The rows are grouped in 4 different ways at once. Each group adds its own fixed numbers to the row, and there is some noise. The rows also spread widely along 17 directions, which tell nothing about the answers.
(in the rows, 128 means zero)
Known rows, each followed by its group in each grouping:
[134 112 133 117 142 125  79 127  99 152 160 108 125  98 154 126 154 161
 145 124 150 114 114 147  99 111 127 104 154 142 140 101] => J677 biva J926 babon
[134 125 155 117 176 172 113 150  92  97 125 131 163  91 161 164 116 120
 126 129 166 128 124 105 153 140 136 150  68 165  90 144] => J579 zal J992 babon
[135 134 112 143 166 156 145 121 106  97 114 123 110 100 144 130 124 135
 124 114  83 114 142 119 131 117 135 108 136 150 148 144] => J760 dofu J992 Kado
[126 149 146 143 187 152  96 119 115  61 131 152 116 131 145 143 152 141
 107 121 140 140 149 150 119 163 137 136  97 148 118 155] => J672 zal J368 kasu
[142 142 133 122 157 116  98 127 139 100 148 124 112 140 131 114 163 125
 123 133 151 152 102 164 133 148 135 128 107 132 119 143] => J935 Tofe J368 Kado
[106 113 156 117 141 163 128 126 155 108 143  99 122 182 127 130 157 136
  97  90 151 141 114 112  98 124 119 127 145 123 104 137] => J672 Tofe J926 kasu
[115 137 124 133 181 100 164 101 172 142 122 138 121 154 113 135 140 172
 120 146 108 133 135 167 115 124 122 110 147  99 124 139] => J579 rivu J992 Kado
[150 113 153 120 126 111 141 141 137 119 123 153 132 143 165 112 134 116
 110 164 107 147 157 155 125 116  98 122 155 105 119  86] => J935 Roru J368 Kado
[135 137 136 119 129 119 127 141 110 134  65 130 139 101 146 135  94 127
 162 113 104 161 128 120 126 125 128 102 121 111 123 120] => J760 Roru J368 kasu
[122 124 129  99 130 121 189 134 152 130 116  97 124 146  84  92  90 101
 132 156 107 157  94 107 167 122 138 137 133 148 141 165] => J677 biva J368 babon
[151  87 104 123 159 149 121 143 105 131 133 149 116 137 167 118 153 113
  84  96 164 102 126 136 106 175 120 132 163 122  72 143] => J677 dofu J926 kasu
[182 121  98 110 144  83 123 136 109 170 111 113  83 140 102 107 116 117
 140 119 155 143  67 133 138 180 142 137 127 128 121 152] => J935 rivu J926 Kado
[130 154 182 138 130 146 139 140 131  72  92 142 142 102 152 165 102 150
 132 144  90 143 161 120 125  66 111 133 109 135 149  84] => J672 biva J368 babon
[117 113 109 123 138 132 157 120 143 117 120 151 132 152 121 113 133 111
  98 136 108 118 154 135 123 157 127 132 143 122 113 157] => J760 Tofe J368 Kado
[129 105 172 130 138 181 158 153 152 132 143  92 118 152 139 140 115 140
  99  97 119 134 141 103 103  81  80 152 163 104 152  98] => J760 Roru J992 babon
[146  77  96 109 110 147 110 121  84 141 142  74 139 172 131  98 159  90
 102  91 123 120 117  75 117 185 122  92 165 111 129 155] => J579 zal J926 Kado
[161 125  61 138  76 101 135 137 137 126 145 113 130 163  47 177 151 102
 117 157 111  99 110  93 135 167 141 169  96  77 142 150] => J579 biva J926 babon
[118 115 116 142 133 165 162 119 149  84 115  97 184 139 121 159 141 147
 103 131 104  85 132 113 117  99 139 123 117 120 118 139] => J677 Tofe J992 babon
[116 128 162 122 163 143 147 147 166 113 136 152 112 153 128 135 128 128
  88 122 149 149 154 144 122 133  90 169 131 104 109 135] => J579 zal J368 Kado
[145 124  83 104 152 105  85 121  71 153 149 190 104 111 166 102 170  92
 120 110 159 128 128 134 144 211 131 107 129 144  94 160] => J579 Tofe J926 kasu
[120 138 166 117 167 134 109 135 151 110 111 156 146 149 144  92 106 130
 112 119 146 158 144 198 127 143 114 151 106 123 141 147] => J935 biva J992 Kado
[114  96 135 120 175 134 172 125 161 177 112 148 141 157 135 141 112 160
 109 125 141 118 146 151  98 135 111 140 163  99  92 130] => J760 Roru J992 babon
[158 123 130 132 150 132 130 104 109 122 115 112 143 141 150 109 118 139
 130 131  77 135 132 131 135 120 113  98 139 123 184 116] => J760 zal J926 babon
[121 137 140 105  97 111 106 150 135 111 128 128 110 145 109 126 132 103
 157 158 139 155  91 135 122 121 161 128 112 154 106 116] => J760 dofu J992 kasu
[ 99 137 149 123 164 132 140 135 133 135 140 142 120 100 128 131 103 140
 146 153 102 157 156 148 133 111 125 129 135 130 152 122] => J677 biva J992 babon
[160  85 117 119 166 116 134 136 108 153 118  85 133 103 131 113 109 151
 132 149 147 101  96 161 101 130 149 117 153 154 111 135] => J935 zal J992 kasu
[152 101 123 119 102 136 110 161  88 160 153 115 148  99 123 168 109  98
 156 160 108 129 139  95 143 132 128 147 106 120 141  89] => J935 Tofe J992 Kado
[140 108 118 121 130 136  78 153 108 130 196  92  88 128 108 123 166 107
 121 136 161 130 113 133 111 162 134 149 134 130 130 136] => J760 zal J992 Kado
[153 115  98 124 157 126 136 148 122 125 185 129  94 109 104 161 167 125
  96 162 166  94 116 120 138 152 130 173 114 141  92 151] => J579 dofu J926 Kado
[138  92 115 109 137 132  92 135 122 157 172 129 124 174 148 101 144  81
 150 132 120 168 107 144 142 166 136 111 150 108 118 115] => J935 dofu J368 Kado
[ 86 101 130 126 125 170 103 137 144 136 142 157 160 166 134 161 120 118
 137 104 122 123 158 128 109 131 128 149 128 107 110 110] => J579 zal J926 Kado
[142 118 127 124 158 121 122 116 128 162 149 128 136 154 113 129 123 140
 128 134 113 135 136 143 136 152 111 140 122 109 169 132] => J579 rivu J926 Kado
[162 173 120 123 125 110 122 117 114  96 118 155 130 133 145 116 161 110
 110 115 116 139 122 114 172 137 101 116  86 115 159 143] => J579 rivu J992 babon
[140 137 129 129 104 145 173 126 134  93  79 134 163 126 143 130 121 134
  97 110 100  84 144 103 133  78 103 133 119 135 149 124] => J935 Roru J992 babon
[137 158  86 128  96 100 113 144 112 139  89 169 111 105 123 151 115  95
 174 113  88 156 128 112 147 147 137 119 109  90 128 123] => J760 Roru J368 kasu
[127 148 120 103 108  87 110 167 111 122 170 171  76  63 134  75 161  85
 101 150 154 143 176 157 145 146  93 152 134 123 140 148] => J935 Roru J368 Kado
[128 128  89 110 102 116  93 138 117 164 176 173 144 116 139 117 156  87
 143 129 116 134 153 132 164 146 112 129 119  85 146 125] => J672 dofu J368 babon

New rows, each followed by its group in each grouping:
[154  91 117 112 138 119 110 122  73 158 175 116 102 154 110  90 138 100
 118 172 121 136 142 126 120 207 138 128 153 154 168 147] => J760 Roru J992 babon
[126 138 109 130 144 104 105 120 136 111 143 160 112 146 102 112 158 137
 106 147 155 107 137 187 103 165 147 150 114 140 138 162] => J935 dofu J992 babon
[115 122 103 111 112 114 130 147 148 119 141 128 137 128 111 125 139  99
 147 164 121 131 110 145 140 119 159 123 120 126  94 134] => J579 dofu J992 Kado
[ 99 127 137 121 122 126 125 147 114 110  99 161 134  72 151 136 110 138
 136 135 124 115 164 140  98  97 134 118 142 146 107 114] => J579 biva J926 babon
[149 138 132 126 122 104 118 132 131 120 137 137  65 153 124 127 141 125
 142 143 109 152 104 137 120 113 133 123 149 139 142  92] => J935 dofu J926 Kado
[ 94 140 114 121 160 132 140 111 105 147 167 157  77 116 107 135 143 124
 127 138 101 136 170 100 137 162 128 129 136 155 157 156] => J760 Tofe J992 Kado
[147 153 147 108 137  88 129 135 130 126 124 143 111 105 133 128 139 142
 130 157 151 143 110 140 143 109 115 135 109 138 128 117] => J935 biva J926 babon
[134 137 121  98  78 101  81 121 110 141 102 129 167 135 132 118 142 121
 162 114 134 123  99 120 129 121 134  97 106 138 140 117] => J579 zal J368 kasu
[162 138  60 125 154  99 166 120 113 155 105 131 110  97 123 132 132 124
 141 127  96 114  98 114 169 142 139 100 134 114 119 155] => J677 dofu J992 Kado
[154  86 129 115 152 138 135 134  88 118 145 125  98 151 142  89 116  87
 117 167 111 141 118 130 132 172 148 118 168 178 119 128] => J677 zal J992 kasu
[134 125 136 115 150 118 136 123 136 131  94 142 138 161 137 124 106 126
 151 148 115 156 103 148 130 135 153 110 124 133 107 122] => J760 dofu J992 babon
[129 106 157 111 150 121 127 144 125 118 142 119 123 111 164  87 120 113
 138 169 116 167 134 161 126 107 126 103 162 136 122 104] => J935 zal J368 babon
[149 140 116 125 142  96 135 146 125 130 110 128  93 105 100 136 110 126
 140 145 130 150 109 141 128 145 142 145 111 125 126 142] => J935 Tofe J926 kasu
[142 117 110 108 105 102 134 125 111 176  89 131 122 141 109 138 114 132
 143 115 134 112 107 107 112 142 137 124 135 138 123 123] => J935 Tofe J992 Kado
[134 126 104 117 103 133 107 113 116 131 127 133 139 199  91 168 157 114
 133 117 142 107  91  84 126 176 156 141  90 149 115 146] => J579 Roru J992 kasu
[128 125 155 129 108 145  86 144 110  88 122 125 164 136 145 145 124 111
 152 151  95 158 147 137 117 120 146 109 105 118 136  91] => J672 dofu J992 kasu
[124 107 149 114 126 118 108 137 113 122 123 109 143 135 148 121 143 125
 131 146 115 159 145 135 101 134 125  88 151  99 116 107] => J579 dofu J926 Kado
[133 127 135 126 139 140 145 112 160 124 127 134 110 213 124 152 146 128
 110 107 116 147 106 102 125 133 109 134 140 102 120 117] => J760 zal J926 kasu
[138 107 128 115 133 123 121 139 139 183 174 104 135 142 123 131 155 141
 110 115 130 142 149 125 121 130  75 130 152  49 158 116] => J672 dofu J926 kasu
[140 102 123 131 149 141 139 136 129 158 120 122 148 142 122 176 128 150
 104 110 147 102 141 114 103 145 104 154 128  89 114 128] => J935 zal J992 kasu
[161 140 128 129 166 101 155 138 131  98 101 108 111 104 130 114 131 140
 114 153 129 139 109 158 129 126 130 120 122 127 116 147] => J935 Roru J992 kasu
[115 110 114 100 147 134 110 104  89 187 126  93 178 115 113 152 123 159
 158 108 142 103 119  86 136 144 135 116 100 146 150 153] => J935 zal J926 Kado
[158 136 136 133 126 113 148 144 149 119 126 120 114 130 132 134 123 128
 135 155  93 148 116 142 136  81 114 127 136 101 153  89] => J935 dofu J992 babon
[108 121 119 121 162 124 144 109 112 112 111 142 105 152 120 135 132 124
 130 146 114 137 125 116 115 168 164 102 142 165  94 155] => J579 zal J992 kasu
[130 120 123 130 117 121 122 134 115 118 125  79 105 122  93 171 129 148
 158 149 108 129 104  98 100 109 163 114 140 139 121 110] => J672 biva J926 Kado
[113 146 152 125  84 101 108 152 125 120  99 116 130  87 108 156 113 152
 164 149 113 129 145 135  92  73 136 123 117 127 150  84] => J935 rivu J992 Kado
[134 109 148 109 160 103 152 121 151 197 122 121 130 162 123 152 119 166
 135 142 132 144 118 136 113 124 105 124 155  95 123 101] => J935 biva J992 Kado
[ 95 128 105 127 119  87 147 108 121 107  80 118 129  93 104  68 105 142
 145 157  64 117 167 172  93 117 162  74 170 151 171 159] => J935 rivu J368 Kado
[118 132  87 137 109 141  85 136 143 122 179 141 127 128 127 113 174 108
 113  93 130 108 144 160 119 129 117 140 126  87 158 138] => J935 Tofe J992 babon
[ 73 153 206 114 176 133 152 126 169  80  67 159 166 116 161 128 103 177
 112 135 138 156 177 174 105  80 106 122 114 133 101 128] => J579 zal J926 Kado
[151 118 101 128 117 116  85 135 100 124 113 149 150 143 138 130 134 100
 145 137 122 136 125 151 122 172 154 117 108 106 122 125] => J935 dofu J992 babon
[159 118 117 108  91 131  93 114 128 131 173 106 153 188 129 111 180 103
 120 129 131 112  86 113 149 127 114 121 115 133 158 116] => J760 zal J992 kasu
[100 107 117  99 131 134 141 109 143 182  81 105 213 132 120 129 102 171
 153  98 131  84 114 134 116  96 136 104 119 132 131 145] => J579 dofu J992 Kado
[144 136 144 108 136 117 162 139 111 102 109 113 101  94 142 138 130 126
 143 162 120 140  89  91 146  87 144 102 136 181  94 111] => J677 dofu J368 kasu
[ 89 162 167 104 124 133 161 136 170  83 131 161 117 153 119 142 134 113
 128 158 120 162 126 108 162  83 126 145  97 159 105 121] => J579 dofu J926 Kado
[157 128 101 139 140 140 135 109 141 117 164 104 122 169 113 175 172 140
 125 138 111  96  82 101 146 110 136 134 113 136 133 116] => J935 biva J992 Kado
[ 97 104 147 109 153 163 123 145 126 126 134 107 150 112 145 114 127 124
 114 103 151 134 146 122 113 132 114 125 138 122 109 153] => J760 zal J368 kasu
[139  87 125 107 117 155  85 158 116 157 165 132 113 157 137 108 119  84
 137 103 160 126 102 136 126 147 134 159 140 150 118 115] => J935 zal J992 Kado
[105 145 116 109 130 118 119 120 169 131 115 145 162 146 150 104 154 117
 135  89 129 155 115 153 146 118 112  99 117  79 111 144] => J935 Tofe J368 kasu
[131 102 104 119 155 154 102 130 115 144 219 130 129 124 148 123 192 115
  84 115 150 106 158 123 142 157  93 140 142 100 129 148] => J672 biva J926 Kado
[111  69 128  99 138 159 153 135 118 188 171  76 161 134 113 127 102 115
 149 155 105 127 121  96 142 122 137 123 153 145 136 122] => J677 Tofe J992 Kado
[146  78 120 119 101 139  85 138 101 136 176 101 171 155 136 165 170 115
 135 167 140 109 119 110 108 138 146 123 125 114 105  87] => J935 dofu J926 babon
[152 116 122 117 119 112 173 109 117 154  66 106 139 152 127 114 102 142
 126 109  83 123 119  94 126 118 111  93 164 117 154 121] => J677 rivu J926 Kado
[124 121 123 113 176 149 124 124 141 146 174 137 132 133 157 108 155 125
 110 112 143 127 124 148 151 131 104 128 134 120 121 148] => J760 biva J992 Kado
[116 153  69 133 139 132 104 134 128  97 130 160 120 100 119 149 161 116
 125  91 162  99 110 131 139 153 155 148  86 126  90 182] => J935 biva J926 babon
[127 124 131 119 174 119 132 140 110 142 116 122  97  87 152 146 131 148
 142 120 131 151 126 123 114 124 128  97 153 118  92 124] => J579 dofu J926 Kado
